The rows are grouped in 4 different ways at once. Each group adds its own fixed numbers to the row, and there is some noise. The rows also spread widely along 14 directions, which tell nothing about the answers.
In the rows, 128 means zero.
Some rows, each with its group in each grouping after it:
[115 128 107 186  76 138 154 110 121 104  84 113 112  94  92 174 115  90
 127 144 153 137  84  78 137 119 109  82 141 110 129 113 152 187 107 142
 144 125] => k924 Q k580 k159
[125 174 124 148 113 108 105  72 119 150 136  89 124 142 159 147 155 144
 124 156 132 129 135 130 121 163 100 149  90 134  62 161 139 155 118 120
 138 123] => k791 N k580 k332
[157 145 118  99 137 134 110 109 130 163 154 119 155 144 157 129 138 140
 116 141 124 133 156 124 101 138  91 110  72 127 144 134 133 132 135 152
 118 116] => k924 U k887 k159
[161 105 118 128 122 130 151 127 152 162 114 133  87 123 145 165 160 113
 138 148 145 139 124  87 125 107  99 116  82  84 109 127 113 151  73 166
 108 137] => k466 Q k887 k422
[142 141 113 102 125  94 153 162 160 118 113 183 111 132  97 119 124 132
  99 182 158 139 136 216 138 144  86 132 116 176  95 137  96 143  76 159
 145 164] => k575 Z k649 k613
[146 180  81 102 136 143 121 110 114 103 103 217 128 136 151 137 160 142
 143 125 184 144 122 198 145 169  76  76 136 184 174 132 102 172  99 158
 119 158] => k814 U k649 k332
[132 101 123 102 108  96 183  95 113 145 106 210 129 108  76 154 105 154
  98 169 122 104 113 137 104 148 116  99 137  98 176 119 109 139  71 182
 132 120] => k791 P k972 k499
[100 117 101 126 100 135 137 146  85  85  88 179 109  91  95 154 109  65
 132 108 148 115 109 114 158 113 153  74 169 114 156 111 145 169 119 143
 125 126] => k814 Z k972 k613
[145 147 131  90 138 124 157 138 152 128 129 179 133 160 105 123 126 166
 111 173 159 125 130 215 110 151  60 131 105 175 143 138 103 128  75 195
 134 135] => k466 Y k972 k499
[ 87 136 115 143 107 189  90  97 150  99 139  71 101 176 156  86 162 126
 173 125 151 141 133 126 191  88  72 165 107 150  93 173 165 158 149 114
  85 126] => k575 N k580 k422
[150 161 152 141 119 109 114 156 111 106 118 182 185 116  86 174  90  92
 112 136 164 160 126 198 141 157 119  89 134 189 141  81 131 186 142 156
 181 143] => k906 P k972 k332
[102 148 142 108 169 141 161 168 145  69 122 123  98 107 130  89 180 150
 136 126 170 118 131  91 106 139 113  93 140 141 132 143 131  74 154 102
 109 136] => k906 Y k649 k499
[101 109 153  91 150 111  88  90 133 160 130 162 122 132 152  92 170 127
 154 120 117 159 143 105 151 126 155 164 125  87  90 148 101 134 133  82
 110 156] => k791 Y k649 k332
[153 103 147 178 112 144 169 116 155 126 109 114  58 122  96 159 181  74
 152 150 155 133 119  73 144 104 100 152 136 131  98  99  83 145  40 144
 152 140] => k791 Q k649 k613
[130 133  91 120 118 151 151  40  83 122 113 155 122 159 117 142 143 102
 123 113  93  86 143  90 122 128 130 139 165 126 188 107  89 125  72 143
 147  89] => k791 P k887 k499
[ 93 141 152 101 129 110  84 184 161  93 145 107 103 136 135 119 150  84
 134 157 186 130 140 152 140 113 113 135  82 152  40 145 128 136 119 129
 107 124] => k906 P k972 k159
[138 156 156 133 137 121  96 109 105 122 103 168 192  99 108 165  97  97
 103 130 125 159 122 149 113 168 127  92 128 152 139  88 133 178 146 133
 187 130] => k466 Q k649 k499
[187 123 171 135 141  92 168 160 115 172 138 136 120  95 136 180 165 143
 142 134 128 127 155 117  90 144 126  94  98 108 117 124 139 112 129 173
 126 149] => k906 Z k887 k613
[ 83 113 227 110 168 108 152 204 131 144 136 142 160  98 102 187  97 101
 131 141 166 175 105  36 113  92 162 130  94 108 103  85 151 125 130 136
 139 105] => k791 Q k580 k499
[114 101 200 106 129  95 109 160 151 164 151 129 129 125 115 162 123  99
 130 173 155 147 126 126 124 113 121 156  76 118  70 113 124 148  84 158
 134 119] => k791 N k972 k332
[167 143  93 147 119 173 155  89 127 101 115 116 120 147 101 109 136 114
 103 141 116  98 142 142 116 139  75 113 144 162 172 112 111 127 104 164
 154 109] => k466 U k649 k499
[133 119 120 136 104 116 116 102 161 145 120 118 110 134  89 111 137  82
  82 177 109 144 151 127 136 131 111 171 124 134  66 115  88 142  82 108
 177 135] => k791 Z k887 k613
[109 127 137  76 142 102 132 159 121 110 128 120 116  81 126 150 140  84
  82 169 133  70 138  71  46 156 119  75  97 101 147 104 128  92 100 140
 134  78] => k791 N k887 k159
[111 123 155 122 156 114  95 110 141 142 142 101  92 115 153  95 190 120
 145 133 127 137 160  57 131 120 166 157 111  77  49 153 101  93 158  56
 104 150] => k791 U k972 k159
[137 170 193 121 152 117  63 130 119 138 166 106 168 148 165 143 153 131
 163 111 153 155 151 174 138 143 104 134  74 173  85 141 152 154 182 135
 128 137] => k575 P k972 k332
[166 154 152 112 148 142  92 130 121 119 149 112 151 103 122 138 144  79
  94 142 121 106 167 115  81 168 110  89 100 149 152  83 118 115 143 129
 175 111] => k814 N k972 k613
[ 79 163 124 138 150 129 120 107 120 128 120 131 157 128 170 130 118 158
 137 124 146 186 102  56 165 116 173 133 118 107  91 157 154 151 171  58
 118 139] => k924 N k649 k332
[149 141 100 105 117 142 106  96 158 176 154 112 156 176 143  99 113 156
 116 147 105 151 142 151 153 113  83 154  66 123 111 155 144 154 137 153
 122 127] => k575 Y k649 k159
[142 121 131  74 172 134 145 203 151 125 159 107  90 147 143  59 170 125
 140 125 135  96 178 132 126  96 122 127  96 108 117 158 129  70 164 134
  84 143] => k814 Y k972 k613
[192 119 107 133 110  83 183 145 135 150 119 156  73 140  90 135 143 138
 131 172 130  96 152 188 141 120 116 148 128 123  87 143  89 121  66 178
 121 162] => k575 U k972 k613
[149 154 191 137 188 112 177 117  78 131 131 165 146 119 114 144 157 172
 149 105 126 128 153  90 102 151 181 136 164 136 154 112 101  63 160 106
 143 144] => k791 U k972 k499
[106 128  89 117 132 168 154 107 120  88 115 121 112 172 111  82 130 104
 135 112 112 103 153  97 148  87 129 157 161 134 161 124 109 105 115 115
 128 109] => k924 Q k580 k499
[141 151  64 168 104 105 161 116 108 125  95 135 101 115 114 175 109  96
 105 138 130 129 112  63 159 114 177 117 135  92  83 124 117 157  94 112
 155 129] => k575 Z k972 k422
[ 93 156 166  95 162 120 103 172 102 127 158  75 140 181 164 104 136 104
 153 100 124 114 158 114 147  78 165 191 105 141  75 147 149  92 162 115
 110  93] => k814 Q k887 k332
[ 82 132  91  97 122 136 152 113 107 109 118 184 122 186 131  91 114 174
 165 119 152 128 122 172 190  84 132 163 152 133 139 182 124 128 118 142
  71 140] => k924 U k972 k159
[127 170  85 109 149 133 119 120 109 110 135 133 137 177 160 100 137 129
 138 107 140 121 156 142 151 122 146 147 115 139 116 158 120 118 143 104
 122 134] => k924 Y k972 k422
[141 134 121 119 152 142 154 150 111 146 160  76 114 125 152 161 129  94
 123 123 130  95 135   4  98  95 142 104  76  76 146 111 146 105 113 151
 114  68] => k791 U k972 k332
[ 96 118 182 162 107 150 129 148 114  92 130  65 132 146 103  95 137 114
 174 100 121 117 136 148 155  87 104 146 166 153 126 134 191 123 193 139
 115 119] => k906 Q k887 k332

New rows. What belongs after each?
[114 127 154 170  79  93 148 128 103 133 122 108 135 125  73 180  76  80
 107 159 130 110 104 124 145 107 148 155 128 125  72 118 148 170  95 162
 163  99] => k791 P k972 k613
[180  75 189  93 140 130 121 141 140 186 159 157 117 110 145 168 176 118
 172 125 134 131 161 113 109 118  99  92  75  85 163 105 126 139 103 196
  96 135] => k906 N k972 k332
[ 89 147 101 171  90 138 162 128 137  98 112  83 125 157  83 150  75  91
 102 157 150 132  84  75 161  84 124 159 136 140  98 113 140 159  80 133
 163  87] => k924 Q k972 k332
[125 105 129 148 113 123 176  85  89 120 108 133  73 114 121 111 183 156
 169 112 117  85 136 121 128 132 118 112 172  95 148 161 135 111 133 144
  94 148] => k791 Z k972 k332
[164 153 151 102 191 126 182 181 131 126 161 132 155 150 143  83 151 196
 128 124 136 130 178 174  97 142  99 110 105 162 166 149 137  69 189 146
 119 159] => k924 Z k972 k332
[146 112 153 112 126 111 146 186 166 140 135 123 116 112 115 147 138 114
 118 187 164 135 136 145 103 125  86 104  71 128  99 127 134 142 104 171
 120 142] => k924 N k580 k159
[162 131 103 112 158 161 145 119 133 139 140 170 114 193 124  98 157 107
 150 112 127 148 177 132 169  92 129 189 137 154 149 106  59 118  93 126
 132 146] => k791 U k580 k332
[122 185 105 142 121 138 124  53  80  85 124 104 112 163 152 114 183 149
 156 101 120  76 156 153 127 155 104 140 162 174 138 163 129 106 136 125
 117 113] => k906 P k887 k613
[138 124 135  89 175 153 130 139 107 127 139 158 144 107 145 131 148  98
 140  97 131 127 147  56 105 126 135  82 115 108 200  96 122 114 140 130
 118 112] => k791 U k649 k332
[169 138 146 162 129 137 171 119 102 164 134 112 151 125 111 185 109 113
 117 120 102 136 127  43 131 106 161 125 116 106 141  92 141 133 140 144
 157 104] => k814 P k887 k613
[145 118 135 165 109 143 146 108 139 138 139  71  96 174 125  96 160 126
 165 125 117 116 150 130 157  87 104 176 125 123  93 152 132 127 123 141
 118 137] => k924 Q k972 k332
[ 83 134 179  80 165 110  76 181 126 118 152 124 166 127 154 101 120 119
 137 129 148 147 156 141 133 113 158 132  91 126  84 149 152 117 199  92
 107 134] => k924 N k972 k159
[146 133 100 127 127 154 156 130 162 144 162  49 120 156 125 108 113 110
  81 153 101  99 150  38 104  88 103 135  72  92 124 113 140  96 110 148
 144  70] => k906 Q k972 k499
[150 167 108  84 153 121 101 111 131 160 155 163 144 163 185 131 158 163
 137 124 149 149 161 162 129 149  98 123  71 141 119 153 115 142 114 153
 110 143] => k906 Z k972 k332
[ 81 117 166 137 103 140  98  89  93  72 114 132 115 135  97 125 143  99
 169 117 134  95 122 155 152 122 120 140 180 154 136 128 141 137 128 126
 118 117] => k575 N k972 k422
[ 91 164 181 122 164 125 143 161 122 116 149  91 174 142 125 149 100 135
 121 132 155 141 112  68 105 109 134 135  97 146 126 112 161 103 148 124
 145  90] => k924 Q k972 k332
[ 89 116  95 100 123 141 100 113 127 131 127 154 132 150 158 109 113 119
 154 100 135 151 127  83 183  75 154 137 112  73 112 147 140 155 137 108
  86 126] => k906 Q k972 k422
[101 133  92  76 125 124 113 129 147 116 118 209 139 145 122  94 113 141
 112 143 152 157 140 194 163 128 107 120 126 143 123 144 108 157 111 134
 122 155] => k906 Z k972 k499
[178 165 137 181 125 109 151 156 106 175 132 117 149 135 128 241  97  86
 129 128 150 171 112  53 150  98 177 135  94 124  84  80 131 169  92 157
 167 108] => k906 U k887 k332
[ 80 151 116 162  99 112 152  53 116 126  95 138 128 139 105 130 113 161
 122 151 126 143  88 104 163 126 131 171 159 121  91 154 130 152 105 103
 145 130] => k791 Q k649 k613
[149  85 162  94 114 122 113 104  90 141 128 185 117 127 104 148 157  81
 165 109 112  89 153 159 131 118 129 116 148 112 176  99 105 144  94 185
 115 124] => k814 P k972 k332
[ 96 132 149 147 118 123 146 145 121 116 118  99 156  90 117 135 103 150
 118 140 142 151  96  78 120 126 119  77 126 103 137 139 195 139 198 118
 116 119] => k924 U k887 k332
[167 125 170 123 114 104 118 166 102 125 132 129 127 118 103 156 137  66
 137 140 132  85 156 202 121 136 116 119 124 162 114 108 131 145 105 191
 147 129] => k814 N k649 k613
[107 168 220 164 137 108 128 137 112 109 130 113 179  92  95 193 111 130
 125 140 163 158  97  84 110 150 139 112 128 167 106  99 161 136 158 124
 171 115] => k906 P k649 k613
[146 104 108  99 139 126 150 124  82 130 123 162 125 127 111 116 127  99
 142  86  82  82 160  79 126 104 187 115 163  67 190 102 114 100 135 129
 123 113] => k906 Y k972 k332
[124 114 168 121 146 178 112 149 124 119 142 119 145 144 145 101 146 124
 192  81 136 151 141 141 169  83  93 115 114 142 162 135 170 149 200 151
  91 142] => k575 Q k649 k159
[ 68 125 206 133 115 116 127 158 100  75 128  77 122 118 102 145 139  95
 146 149 157  83 114 139 103 132 105 132 142 165 107 131 173 109 134 152
 124  90] => k791 N k887 k422
[ 98  99 135 116  94 147 143 108 125 122 113 166 121 134  96 171 114 108
 154 137 165 132  77 110 141 105  90 106 131 121 181 112 137 181  55 192
 114 103] => k924 Y k972 k332
[ 94 138 134 135 117 149 123  68 112 118  99 167 166 127  84 132  99 117
 111 128 113 161 101  77 155 118 152 142 173 133 158  92 112 149 128  98
 169 121] => k814 Q k649 k159
[132 133 190 163 105 115  83  94 103 154 150  65 129 103 141 175 158  99
 155 130 136 113 126  94 105 146 103 111  89 109  91 133 168 159 140 155
 126 103] => k791 U k972 k332
[121 173  77 142 115 147 150  52  96 107 116 145 156 168 106 118 105 141
  95 133 116 116 130 132 138 149 116 144 157 162 162 124 112 132 112 123
 170 111] => k791 Z k972 k422
[118 138 186 162 117 130 147 173 124  85 109 102 101 131 108 186 154  92
 163 147 196 120 100 161 119 124  70 124 125 190  97 118 150 146  88 190
 131 120] => k466 Q k887 k422
[165 159 144 123 170 157 102 140 101 123 149 102 148 133 183 126 180 114
 173  77 146 133 160 133 118 145 106  84  96 148 160 136 153 139 186 138
 119 141] => k924 Y k649 k332
[157 115 176 106 157 111 102 158 150 169 165 118 164 144 137  94 129 133
 126 143 113 159 178 165 131 120 128 149  82 120  93 132 131 123 176 118
 134 156] => k924 N k972 k332
[ 93 124 121  99  99 115  73 125  86 113  98 200 167 111 104 161  79  49
 122 123 139 134 104 138 162 117 167 105 150 123 134 100 132 192 115 136
 135 115] => k814 U k649 k422
[126 103 187 135 116 132 141 113 149 179 155 114 134 158 151 146 150 190
 180 145 151 165 117 131 158  93  90 155  85 117  99 166 166 144 121 182
  78 139] => k906 N k649 k422
[104 110 156 174 125 186 134 107 116  57 104 115  98 133  83 110 157  63
 171  99 134 130 124  85 182  90 141 151 208 166 151  87 111 132 129  88
 153 130] => k575 N k649 k332
[141 146 122 142 114 159  60  96 138 161 155  80 148 151 170 111 145 127
 161 103 124 162 140 135 174 118  87 120  68 113  99 159 180 193 190 127
 113 138] => k575 Y k972 k332
[124 122 129 153 114  92 150 159  97 101  91 164 116  82  77 169 104  73
 124 138 148 123 111 106 142 121 186  99 165 103 102 108 121 149 118 115
 146 144] => k924 U k972 k613
[105  72 120 136  78 125 152 117 170 120 110 107  90 101  96 101 135 126
 118 184 136 116  99 103 131 106  85 101 117  77 104 160 150 151 108 149
  97 132] => k924 P k649 k422
[168 161 109 123 112  88 119 125  63 138 105 176 161 120 119 198  83  79
 123 114 115 101 131 173 132 145 148 101 122 138 141  97 135 181  99 178
 164 115] => k575 Q k649 k613
[152 150 126 169 122 129 172 114 122 167 132 126 136 183 132 162 111 162
 146 138 133 165 124 111 186  83 152 192 118 137  80 138 125 142 104 145
 133 137] => k906 N k649 k159
[118  99 141 143 125 123 184 151 108  85 102 115  78  83  83 135 154  89
 141 128 134  79 115  60 104 115 153  98 174 100 148 115 125  96 107 130
 126 121] => k924 Y k649 k613
[122 141 117 110 165 130 125 183 106 117 130 119 134 122 132 127 113  68
 115 111 114 128 160  50 148  86 210 133 119  96 100 108 130 108 168  79
 135 117] => k814 N k580 k613
[166 176 116 153 116 120 114 129  82 173 138 137 175 157 126 216  67  70
 117 118 133 155 126 100 171 102 188 151  94 134  94  90 128 184 100 158
 174 101] => k814 U k972 k613
[ 99 120 156 118 131 125 136 107 110 150 123 159 121 153 137 129 146 152
 174 121 141 153 123 113 168  96 145 169 138 115 109 155 124 130 126 124
  89 138] => k791 U k887 k159
[107 135 178 125 107 148  94 114  80 107 139  90 182 114  98 137  99  89
 126 104 102  84 127 123  96 134 103  86 137 135 192  96 195 140 180 169
 149  71] => k814 Q k972 k332
[ 82 143 185 100 133  85 140 131 137 164 158  90 130 145 147 151 125 191
 138 163 149 118 109  82 102 105 119 159  66  94  67 170 164  93 108 163
  87  94] => k906 Q k972 k159
[113 142 153  73 179 129 104  98 148 146 157 150 148 141 176  84 172 190
 140 125 134 159 160 109 121 138 123 134  82 114 119 167 114  97 171  84
  94 156] => k924 P k972 k613
[172 127  95 137 136 142 128 118 116 156 124 159 153 177 117  98 108 111
 129 118  81 154 178 173 186 100 162 186 141 129 115 115 102 155 152 113
 154 158] => k466 N k580 k332
[113  67 190 130 122 112 109 156 141 146 118 135 127  88  95 133 121  93
 141 138 126 153 117  96 140 100 161 122 123  63  85 118 149 149 161 120
 120 151] => k466 Y k972 k422
[149 109 149 133 123 172 135 111 119  93 123 137 132 105  88  99 160 111
 141 105 121 103 150 139 109 149  82  68 165 140 216 100 139 123 165 153
 142 134] => k906 Y k972 k499
[161 131 151 131 153 163 144 120 123 156 156 116 153 116 146 165 135 132
 128 126 134 140 138  63  97 134  97  81  76 113 186 101 149 129 149 157
 134 108] => k791 N k972 k159
[134 123 153  96 139 161 101  72 134 151 140 167 138 154 133 108 174 147
 154 118 124 156 146 131 140 130  89 142 133 145 173 118 100 130 122 135
 111 140] => k814 U k887 k332
